The rows of a group lie close to one hidden flat surface of 12 dimensions, which passes through zero. Surfaces can cross.
(in the rows, 128 means zero)
Some rows, each with its group after it:
[132 111  80 123 110 101 143 125 129 138 112 135  89 107 134 165 140 169
 107 131 153 113 141 121 135] : M
[148 103  82  74 104 152 154  84 122 104 142 156 237 104 152 177 125 108
 124 192 165  97  99 123 173] : H
[140 127 134 142  85 167 140 110 146 115 119  84 179 134 139 101 148 130
 153 193 119 103 129 183 143] : J
[110 128 170 128 169 144 150 109 139 132 108 105 144 124 132 133 144 110
 128 123 126 119 102 134 132] : H
[118 104  70 151 179 122 173  71 119  89 186 120 153  91 151 179 132 119
 167 146 140 121 113  82 122] : Y
[119 112 161 123 149  92 153 147 135 121 126 125 144 146 146 153 157 104
 150 132 117 162 110 147 143] : J
[101  90  80 145 115 142 141  67 131 163 124 110 124 102 144 158 132 163
 154 155 151 158 132  83 124] : Y
[136 183 154 160 141 133 133 178 127  91 152 107 134 175 109 140 160  83
 121 120 100  94 115 136 146] : W
[121 133 107  87  92  78 138 162 167 135  91 134  85 148 150 181 156 133
 130 132 145 185 107 116 159] : M
[124 168 188 177 123 146  90 143 120 129 168 148 106 171 132 113  80 137
 135  68  76 100 146 134  81] : J
[124 102 112 171  59 113 138 141  99 195 139 139 137 158 143 182 102 153
  77 123 125  72 215 155 138] : M
[139 111 139  79  89 102 138 151 138 139  89  98  82 140 113 104 117 147
  93 111 126 125 172 171 120] : J
[ 84  62  82  63  92  96 141 130 148 161  51 131 144 129 134 178 128 158
  95 154 128  82 163 114 182] : M
[152  84 125 112  85 140 166  98 132 112 110 109 157  64 110  94 122 150
 172 186 160  94 126 158 135] : W
[106 128 168  75 171  99 112 150 157 115  85 157 140 138 150 135 126 125
 129 110  88  98 102 152 149] : W
[101 150 116 113 166 103 165 132 157 105 106  90  69 117 119 159 161 111
 116 104 138 102 111 106 139] : H
[127 134 180 170 131 141 171 153 120 117 131 119 164 122  84 143 172  95
 139 154 145  89 112 148 165] : H
[ 99  74 160 132 178 155 139  69 113 133 138 129 213  89 138 110 105 107
 166 145 117 116 113 120 112] : M
[ 94 130  92 123 143 164  87 117 127 132 147 210 153 142 128 155 163 151
  95 144 147 116 123 104 155] : Y
[125 150 147  65 125  88 189 153 154 101  96 124 169 117 145 207 147  67
 107 139 153  54  96 154 190] : Y
[147 140 134 126 150 153  95  78 127 145 134 156 129 102 163  74 140 172
 162 138 139 186  84 156  94] : W
[142 118 117 129 163 119 137 124 109 107 125 121 113 113  82 111 133 130
 167 105 122 164  89  60 110] : W
[104 139 151 122 128 151  89 106 133 174 129 142 153 134 171 130 105 106
 104 126 139 163 133 136 123] : M
[117  92 164  72 153 162  68 107 116 197  63 157 168 117 133  54  96 134
  93 121 121 177 120 143 112] : Y
[108 133 157 145 149 132 140  99 132 129 168 157 149  83 138 148 129  91
 145 135 171 145 103 119 125] : W
[193 158 157 143  27 111 150 132 127 113 178  74  77 153 120  98  83 130
 194 115 117 192 142 140  72] : W
[135 160 100 141 130 141 130 108  89 143 140  85 171 136 127 123 118  67
 173 112 116 183  92  43 114] : J
[113  91  68 123 130  93 105 117 140 118 123 146 111 106 170 157  67 185
 174 119  94 142 129  72 112] : J
[125 160 108 102 102 131  96 163 177  78 123 118 138 167 162 165  76 129
 136 128  79  87 129 114 149] : H
[105 112 105  98 207 131 125 123 153  84  97 119 130  67 123 107 142 120
 149 144 130 115  84 102 145] : Y
[150  83 115 114 129 166 130 107 124 103 139 167 173  67  96  98 128 144
 135 192 183 135 112 128 146] : J
[143 160 110 122 113 165 156  90 124 129 134 146 126  71 109 136 157 123
 103 138 206  75 102 142 140] : J
[ 86 169  92  98 186 150  65 124 159 126 116 186 111 151 160 149 156 140
  95 114 120 138  85  96 146] : W
[ 79 108 129 140 185 129  95 126 137 149 108 181 123 106 123 113 185 138
 151 143 141 188  93 105 143] : H
[160 145 127 170 115 142  92 154  93 135 168 195  98 122  93 114 104 171
  87  98 144  99 156 122 105] : Y
[116  97 103 176 174 115 161  76 103 151 149 106 113  88 153 137 115 140
 118 111 136 104 158 132  98] : M
[109  89 183  93 149 100 165 107 156 118 113 134  65  79 102 115 119 142
 155  98 152 146 118 130  98] : J
[137 178 136 135  86 155 118 118 162 113 149  79 110 139 163  91 136 124
 135 158 123 119 146 206 117] : W
[ 97 127 148 127 116 131 147 170 150  94 114 116 109 128  46 136 162  90
 186 132 135 170 100  47 154] : Y
[158 151  74 146  89 187  82 118  91 130 159 128 112 128  92  38 142 154
  91 154 139 110 182 163 106] : H
[141 156  86 157  96 115 107 182 147  74 159 139 106 139 118 174  77 126
 145 116 106  96 141  57 145] : H
[132 120  89  82 138 142 140 122 139  87 115  82 138  87  92  87 134  84
 166 165 155 179 103  78 143] : J
[144  89 150  48 112  69 167 122 107 138 113 141 117 115 108 144  85 108
 119  83 146 147 135 103 105] : H
[146 108 139 128 149 107 106 161 110 131 123 122  81 144  95  68 132 147
 116 107 101 172 155 141 103] : Y
[111  53 145 134 106 142 101 133 128 167  87 164 204 130 131 117 127 163
 164 190 111 160 133 130 160] : H
[151 166 146 174 161 114 159 151 104  95 167  81  89 148  92 110 167  92
 143 101 111 136 123 125 104] : M
[117 110  82 130 131 145  96 111 130 145 101 117  95 113 134  96  98 183
  93 126 109  88 170 136 111] : W
[132 110 164 140 110 108 165 168 129  86 143 144 130 120  67 163 107 117
 148 117 131  69 137 102 145] : J
[106 135 103 123 127 196  54 108 136 121 133 172 137 102 107  82  70 164
  99 128 127  76 145  96 109] : W
[135 179 116 136 118 151  85 132 159  90 148 127  85 117 131 109  87 145
 137 111 118 102 127 110 106] : M
[130 125 162  89 109  81 147 126 150 109 133 163 125 113 155 174  79 131
 183  98 114 126  95 102 113] : J
[150 163 198 137 163 110 166 178 118  75 143  94 130 106  63 110 135  46
 164 111 132 121  85 109 139] : Y
[107 165 142 167 153 111 108 148 142  89 167 152 115 162 154 155 139 132
 175 107  76 111 110 119 126] : M
[115 102 155 142 132 118 114 168 118 125 121 118 152 181 108 115 111 117
 133 124  80 137 161 123 131] : J
[124 137 203 111 145  73 119 165 147 125 127 211 114 123 137 171 124 123
 164  89 129 176  67 109 133] : Y
[139 128 133 117  93 131 109 145 138 124 122 133 143 152 145 129  99 142
 126 130 107 113 147 148 129] : H
[121 124 108 120 124 149 105 128 130 138 120 172 189 141 149 163 141 131
  90 160 137 109 123 138 171] : H
[141 118 111 180 133 158 118 101  93 167 152 175 162 111 146 132 142 159
  94 145 155 113 139 149 127] : M
[155 121 139 133  74 141 103 164 116 118 124 123 122 163  80  80 100 150
 112 131 101 108 174 148 121] : Y
[106 110 113  82 143  67 142 120 139 150 103  94  68 149 161 144 125 133
 120  88 108 176 148 127 105] : Y
[149 113 139 103 102 173 112 103 122 125 135 128 147  71 104  76  28 130
 115 121 151  82 153 123  94] : M
[139 139 131 160 186 127 141 101  83 187 155 182 141 111 147 146 202 110
  80 117 194 188  91 143 128] : W
[114 119  93  97 113 137 104 151 135 123  84 131 114 153  98 112 130 161
  91 128 101  70 161 122 145] : M
[109 146 141 176 157 133 127 155 158  74 150 140 161 122 131 188 111  99
 191 137 107 127  81  54 150] : H
[135 130 128 152  97 185 156  94 120 108 161  95 168  74  87  88 134  93
 165 185 180 123 131 131 129] : W

New rows. What belongs after each?
[124 153 191 168 174 160 104 109 108 136 156 149 101  97  90  74 114 126
 138  76 133 138 109 111  72] : H
[162 152 117 136 116 114 126 109 121 111 187 131 144 137 192 136 120 128
 158 140 116 167 116 161 104] : H
[135 178 166 129 147 177 128 142  88 117 155 168 122 113  32  97 146  79
  60  87 181  67 124 111 131] : H
[155 145 155  98 109 111 156 143 148  77 125 108 113 121 107 106 134 116
 182 129 120 136  90 138 129] : W
[169 155 116 131 137  89 136 158 118 100 125 178  91 132 118 152 140 169
 119  92 122  84  90 124 127] : W
[ 97 115 133 163 147 124 116 132 121 175 141 166 199 184 177 209 148 103
  87 139 119 149 141 124 165] : W
[219 124 117 124  68  77 145 163  74 177 127 164  43 133  98 121 124 179
  72  82 185 194 149 143  93] : M
[124  87 131 167 118 120 141 167  97 138 131 165 157 113  65 134 168 111
 154 160 151 155 135  90 164] : H
[145  69 120 170 144 107 142 122  89 120 166 159 152 144 107 122 158 150
 160 156 130 193 143 118 125] : Y
[100 117 114 132 165  92 132 144 136 151 100 132  87 124 123 148 166 120
 113 105 136 163 121 104 139] : H
[ 96 128 124  86 100 167 108 122 156 137  90 131 191 153 144 130 153 118
 113 179 124 107 123 151 174] : Y
[ 94 128 175  95 180  90 185 130 177  97 109 103  84 107 117 151 184  91
 150 115 145 151  92 140 146] : J
[100 138 124 128 103 176 119 142 171  72  88  61  92 118  67  78 111 150
 165 149  92  55 145 113 137] : H
[152 167 138 155 109  81 144 181 134 111 128  64  79 201 148 146 142 123
 131 105  69 129 146 165 126] : W
[ 77 114 179 111 176 118 106 165 130 125 110 179 111 152  69 146 113 111
  99  66 107 100 139  69 135] : J
[152 106 144 130 132 130 150 123  82 148 135 175 161  87  89 131 137 128
 110 130 175 106 112 121 130] : W
[103 142 153 128 146 147  83 163 122 121 142 177 172 176 107 167 104  87
 114  95 104 140 120  55 142] : W
[ 73 149 174 123 182 119 105 166 156 115 111 104 115 142 148 113  95  93
  89  91  74  46 174 175 131] : W
[128 115 119  56 124 177 108 102  99 132 119 147 168 113  68  77 114 101
  92 132 160 116 132 104 130] : H
[139 101  82 105 153 154 145  58 109 148 133 112 171  96 148 138  94 135
 107 133 155 132 124 100 108] : H
[178 196 161 170  84 158 125 156 111 138 190 141 133 132 116 131 122  78
 105 123 184 150 121 143 127] : M
[130 137  57 135  90 151 107 147 155 111 103  85 110 148 132 138 110 160
  98 164 106  74 169 118 154] : H
[110 126 153 134 139 114 152 157 131 132 102  85 115 146  92 125 158  89
 133 127 120 144 136 115 147] : H
[ 89  90 159 116 151  95 142 140 168 112  78  90 110 113 121 127 138 128
 207 134  88 176 108  96 129] : H
[158 165 114 112  98 143 118 115 162 132 130  83  54  76 149  95  70 117
 129 115 185 200 122 109  87] : M
[155 131  86  92 108 169 109  98 155  81 135 103 135  78 128  65 108 140
 173 178 148 157 102 123 112] : J
[129  97 145 101 140 139 156 101 106 108 148 117 199 111 105 106 153  64
 189 165 147 186  93 108 136] : H
[141 125  79 112  96 165  96  95 132 134 119 131 117 124 120  93 128 174
 136 153 138 165 118 100 113] : W
[ 87  93 143  98 128 112 172 108 166 120 108  66 152 104 144 136 126  88
 176 163 124 139 134 137 143] : W
[165 166 140 114  99 113  90 145 120 123 142 166  74 164 126 108  87 160
 127  70 107 147 123 122  87] : W
[124 130 133 144 171 123 136 129 127 112 118  99  97  94 120  83 120 132
 134 120 108  89 137 145 108] : W
[213 173 140 162  86 163 122 145 118  66 176 173 151 119 123 106 129 170
 143 166 146  62 101 193 132] : M
[111 155 150  67  95 117 116 143 170 118 121 169 105 130 148 154 113 114
  99 109 145 113 128 151 145] : W
[153 172 136 181 105 170 125 131 139 120 135  46 156 178 168 112 133 118
 118 162  93 100 152 191 132] : H
[111 138 138 153 132 175 162  59 126 165 122 100 114  86 117 111 157 135
 126 128 166 102 120 138 106] : J
[136 162 157 152  86 153 112 141 137 104 187 150 146 143 142 154  89 101
 138 130 131 114 139 129 120] : W
[138 174 206 211 152 138 113 157 106 175 135 132  76 152 116 122 121 142
  68  67 115 101 147 166  99] : H
[153 135 200 182 108 208 100  99 107 144 147 126 183 129 111  57  94 156
 143 145 109  81 137 188  90] : H
[150 174 162 104 129 165 151 124 102 118 149 110 129  97  53  86 146  48
 114 111 195 150  95  97 114] : J
[111 157 171 118  76 139 108 134 154 157 123 120 182 173 188 145 115  93
 111 152 111 131 145 191 157] : M
[ 95 142 131 127 180 163  95 119 117 144 119  98 119 152 117  77 141 103
  95 105  98 132 151 128 112] : M
[151 194 131 134 245 133 122 120 139  55 165 142  55  87 118  76 162 132
 147  86 138 145  44 116  81] : M
[ 98  93 154  86 130 142 146 115 142 105  92 133 140  80  67 102 134 128
 160 138 141  87 111 105 143] : H
[115 167 116 128 158 173  95  90 173 100 136 149 168 102 204 129 134 157
 110 174 130  50 102 199 146] : M
[163 129 112 141 122 134 123  89  98 165 145 130  78 112 146 109  77 176
  83  80 142 110 164 148  65] : H
[103 120  82 153 106 129 108 169 118 107 119 130  99 182  71 134 155 153
 158 128  83 137 140  43 142] : M
[113 149 173 108 134 105 109 154 156 103 142 195 120 134 134 130 139 126
 160 113 120 130  93 142 131] : H
[106  70  65  80 201  76 146 107 129 142  53 120  60 131 138 119 201 199
 115 119 105 157 114 133 131] : M
[107 173 127 111  87 143 137 163 147 120 142 126 145 176 122 192 166  55
  76 143 161 116 146 125 182] : W
[ 82 109 135 142 189 147 122 115 143 125 107 172 153  87 103 147 171 117
 153 145 149 132  73  72 160] : H
[129 119 130 107 119 143  93 104 145 140 115  94 145 159 181  94  95 146
 151 140  79 166 130 161 101] : H
[152 138 112  60  95 108 130 132 117 120 143 154 133 142 135 118 127 111
 100 123 140 136 139 151 129] : H
[148 146  90 165  60 201  98 103 118 134 161  90 150 174 113  95 125 130
 152 169 131 201 142  89 115] : W
[149  95  95 161 173 132 145 119  79 155  97  91 141 139  99  92 183 144
 126 147 117 155 113 110 131] : W
[116 147 160  72 101 121 127 160 154 127 119 147 131 124 108 163  85  69
 106 100 153 117 121  96 145] : M
[178 142 187 113  54 119 178 152 101 112 153 166 167 112  78 169 102  96
 125 115 168  57 123 140 143] : J
[142 135 114 117  56 131 151 135 156 129 115  92 132 103 136 154 127 105
 149 175 173 159 126 124 157] : M
[149 112  96  99 115  78 143 171 122 113  90 146 101 153  99 172 126 159
 112 102 106  92 121  88 151] : W
[119 130 134 154 141 120 163 136 159  81 140  78 121 126 127 138 157 111
 169 154 117 121 119 141 146] : J
[146 130 101  83 135 120 176  80 119 104 155  52 117 110 131 114 106  87
 145 113 140 153 123 108  87] : H
[ 76 125 154 109 110 123 112 159 147 112 122 129 150 162 126 157  72 109
 130 100  63  58 171 106 141] : M
[135 148 174 107 105 136 100 116 152 112 155 176 160 113 165 139  53 128
 143 119 125 100 112 148 110] : M
[136 174  47 125 134 100  87 152 147 104 140 149 109 150 198 172 110 143
 128 118 100 122 108 105 140] : J
[162 144 141 142 162 141 113 151 135  67 185 173 198 125 152 125 160  96
 164 193 142 176  76 152 160] : J
[142 133 165  96 129 131 129 117 139 111 146 155 137  79 121 127  61 106
 145 105 155 133 108 100 109] : M
[142 140 120 138 158 106 170 142 110 103 137  79  70 116  64 115 150  91
 161  91 137 165 104  59 106] : W
[165 168 127 186 125 137 130 117 115 114 187 139  92  88 138 132  86 145
 124 101 152  99 134 132  87] : M
[133  91  68  80 128 111 138  95 104 181 104 130 138 126 161 146 145 143
  81 140 157 157 142 142 141] : H
